The rows of each matrix lie in a flat space through zero, up to rounding. After each matrix: how many dimensions does the smallest such space have?

[[-21  30  36  21  19   1  15  50  34   3]
 [ 30  20 -13  10  33  -6 -10 -19  -9  -2]
 [ 36 -13 -70  -7 -18  -2  14 -46  -3 -22]
 [ 21  10  -7   8  24   3  -3  17   6  -2]
 [ 19  33 -18  24  -8  -7  -4  -7   0 -20]
 [  1  -6  -2   3  -7   6   3  12  10  -4]
 [ 15 -10  14  -3  -4   3  -9   3  11  -3]
 [ 50 -19 -46  17  -7  12   3 -32  28 -30]
 [ 34  -9  -3   6   0  10  11  28  49 -18]
 [  3  -2 -22  -2 -20  -4  -3 -30 -18  -7]]
 | 7

[[ 61 -22   8  -4  34  36  34   8  37  16]
 [-22  27  -3   4 -24  25  -7  42 -21  -9]
 [  8  -3   0   3 -10   7   7  25   2 -20]
 [ -4   4   3 -19  -6   8   2   6   3   3]
 [ 34 -24 -10  -6   8  19  12   6  19   3]
 [ 36  25   7   8  19  75  24  27   0  22]
 [ 34  -7   7   2  12  24  16  16  24  -6]
 [  8  42  25   6   6  27  16 -25 -20 -16]
 [ 37 -21   2   3  19   0  24 -20   5  -4]
 [ 16  -9 -20   3   3  22  -6 -16  -4  14]]
 | 7

[[ -5  -1 -23 -19   5  42  34   6   8  37]
 [ -1  -3  31  11 -17 -25   8 -31  -6 -38]
 [-23  31  17  30  11  42 -10  20  16  17]
 [-19  11  30  17 -26  -1  26 -46   0 -15]
 [  5 -17  11 -26  -2 -19  19 -12  15  -6]
 [ 42 -25  42  -1 -19  -6  19  -6 -23 -31]
 [ 34   8 -10  26  19  19 -64  68 -25  22]
 [  6 -31  20 -46 -12  -6  68 -34  21  -8]
 [  8  -6  16   0  15 -23 -25  21  10 -24]
 [ 37 -38  17 -15  -6 -31  22  -8 -24 -73]]
 | 6

[[ -5  -4 -23 -35   9  55 -13 -17   0  60]
 [ -4 -92  54  27  11 -24  27  15 -20  31]
 [-23  54   4   6  41  29   3   3   5  10]
 [-35  27   6 -21  41  27  24 -14 -35  20]
 [  9  11  41  41  38 -15   0  -1  12   9]
 [ 55 -24  29  27 -15 -41 -12  -9 -31 -14]
 [-13  27   3  24   0 -12  -3 -38   5 -30]
 [-17  15   3 -14  -1  -9 -38  -9   0  12]
 [  0 -20   5 -35  12 -31   5   0  32  16]
 [ 60  31  10  20   9 -14 -30  12  16   0]]
 | 8

[[-29  19  19 -21 -53  53  21  37  -3  35]
 [ 19  16 -32 -36  52 -51  13  -7  15   8]
 [ 19 -32   1  49  23 -24 -32 -36  -7 -45]
 [-21 -36  49  73 -71  68 -32  -3 -26 -29]
 [-53  52  23 -71 -89  90  55  80   2  84]
 [ 53 -51 -24  68  90 -91 -54 -78  -1 -82]
 [ 21  13 -32 -32  55 -54  10 -10  15   4]
 [ 37  -7 -36  -3  80 -78 -10 -37  12 -26]
 [ -3  15  -7 -26   2  -1  15  12   6  18]
 [ 35   8 -45 -29  84 -82   4 -26  18  -9]]
 | 2

[[ -9  -3  11   4   1  -7 -12  -4  -5 -10]
 [ -3  -4  -2  -7   0  -8 -12   1  -6   5]
 [ 11  -2 -26 -13  -7  -1  -2  11 -12  22]
 [  4  -7 -13 -69  15 -31 -19   6  25  52]
 [  1   0  -7  15  -8   5  -2   3 -18  -7]
 [ -7  -8  -1 -31   5 -24 -27   2  -1  19]
 [-12 -12  -2 -19  -2 -27 -43   3 -25  10]
 [ -4   1  11   6   3   2   3  -5   7  -9]
 [ -5  -6 -12  25 -18  -1 -25   7 -49 -13]
 [-10   5  22  52  -7  19  10  -9 -13 -46]]
 | 3

[[-27  16  15  32  14 -72  10  -4 -19 -17]
 [ 16   0 -52  12  31  61  -3 -19  -4  60]
 [ 15 -52  87   5 -10  18  31 -26  13  22]
 [ 32  12   5 -22 -16 -13   9   6  30 -36]
 [ 14  31 -10 -16  48 -39 -34  22  55  -3]
 [-72  61  18 -13 -39 -31 -33   4  17 -16]
 [ 10  -3  31   9 -34 -33  16 -10  23  12]
 [ -4 -19 -26   6  22   4 -10  20 -33   6]
 [-19  -4  13  30  55  17  23 -33 -38  -9]
 [-17  60  22 -36  -3 -16  12   6  -9   2]]
 | 8

[[  5 -16 -22 -16  -5 -24  22  35  15 -16]
 [-16  11  -2   8  22  10 -38 -20   6  23]
 [-22  -2 -36  -8  33 -16 -37  15  34  18]
 [-16   8  -8   5  23   5 -36 -13  11  21]
 [ -5  22  33  23   5  34 -28 -49 -24  21]
 [-24  10 -16   5  34   3 -51 -13  19  29]
 [ 22 -38 -37 -36 -28 -51  71  79  22 -48]
 [ 35 -20  15 -13 -49 -13  79  32 -21 -46]
 [ 15   6  34  11 -24  19  22 -21 -30  -9]
 [-16  23  18  21  21  29 -48 -46  -9  32]]
 | 2

[[ 44  -9 -22  19  -2   9  16 -19  19  16]
 [ -9  43   2  18  -6 -26  38  37 -10  10]
 [-22   2  24  42  11  -8  65  23  -8  -1]
 [ 19  18  42 -16 -22 -35 -78   5  31 -21]
 [ -2  -6  11 -22 -27 -38  13  22 -31 -30]
 [  9 -26  -8 -35 -38  35   6  20  27  20]
 [ 16  38  65 -78  13   6 -29   1  69 -16]
 [-19  37  23   5  22  20   1  14  37  23]
 [ 19 -10  -8  31 -31  27  69  37  34  42]
 [ 16  10  -1 -21 -30  20 -16  23  42  28]]
 | 7

[[-29   9  46 -14 -10  11  11  -8  -6  27]
 [  9 -23 -12  35  14 -16   2  19  12 -14]
 [ 46 -12 -64  11  12   7 -10 -11  14  10]
 [-14  35  11 -39 -14   5 -10  15 -41 -33]
 [-10  14  12 -14 -44 -15  -4 -35   3 -13]
 [ 11 -16   7   5 -15   3   0  -9   4   4]
 [ 11   2 -10 -10  -4   0 -12 -11  13 -10]
 [ -8  19 -11  15 -35  -9 -11 -29  24  26]
 [ -6  12  14 -41   3   4  13  24 -71 -46]
 [ 27 -14  10 -33 -13   4 -10  26 -46 -76]]
 | 7

[[ 35 -18 -13 -19  30 -16  10 -20  18 -24]
 [-18  14   8   6 -17   2  -4   1   1   0]
 [-13   8  19  -3  -5   6 -10  -6 -26  12]
 [-19   6  -3  47 -25   7  29   2 -23 -12]
 [ 30 -17  -5 -25  37  -5   6 -26  14 -10]
 [-16   2   6   7  -5  18  -7  15 -13  30]
 [ 10  -4 -10  29   6  -7  45 -37  -1 -45]
 [-20   1  -6   2 -26  15 -37  74  -4  58]
 [ 18   1 -26 -23  14 -13  -1  -4  78 -21]
 [-24   0  12 -12 -10  30 -45  58 -21  81]]
 | 5
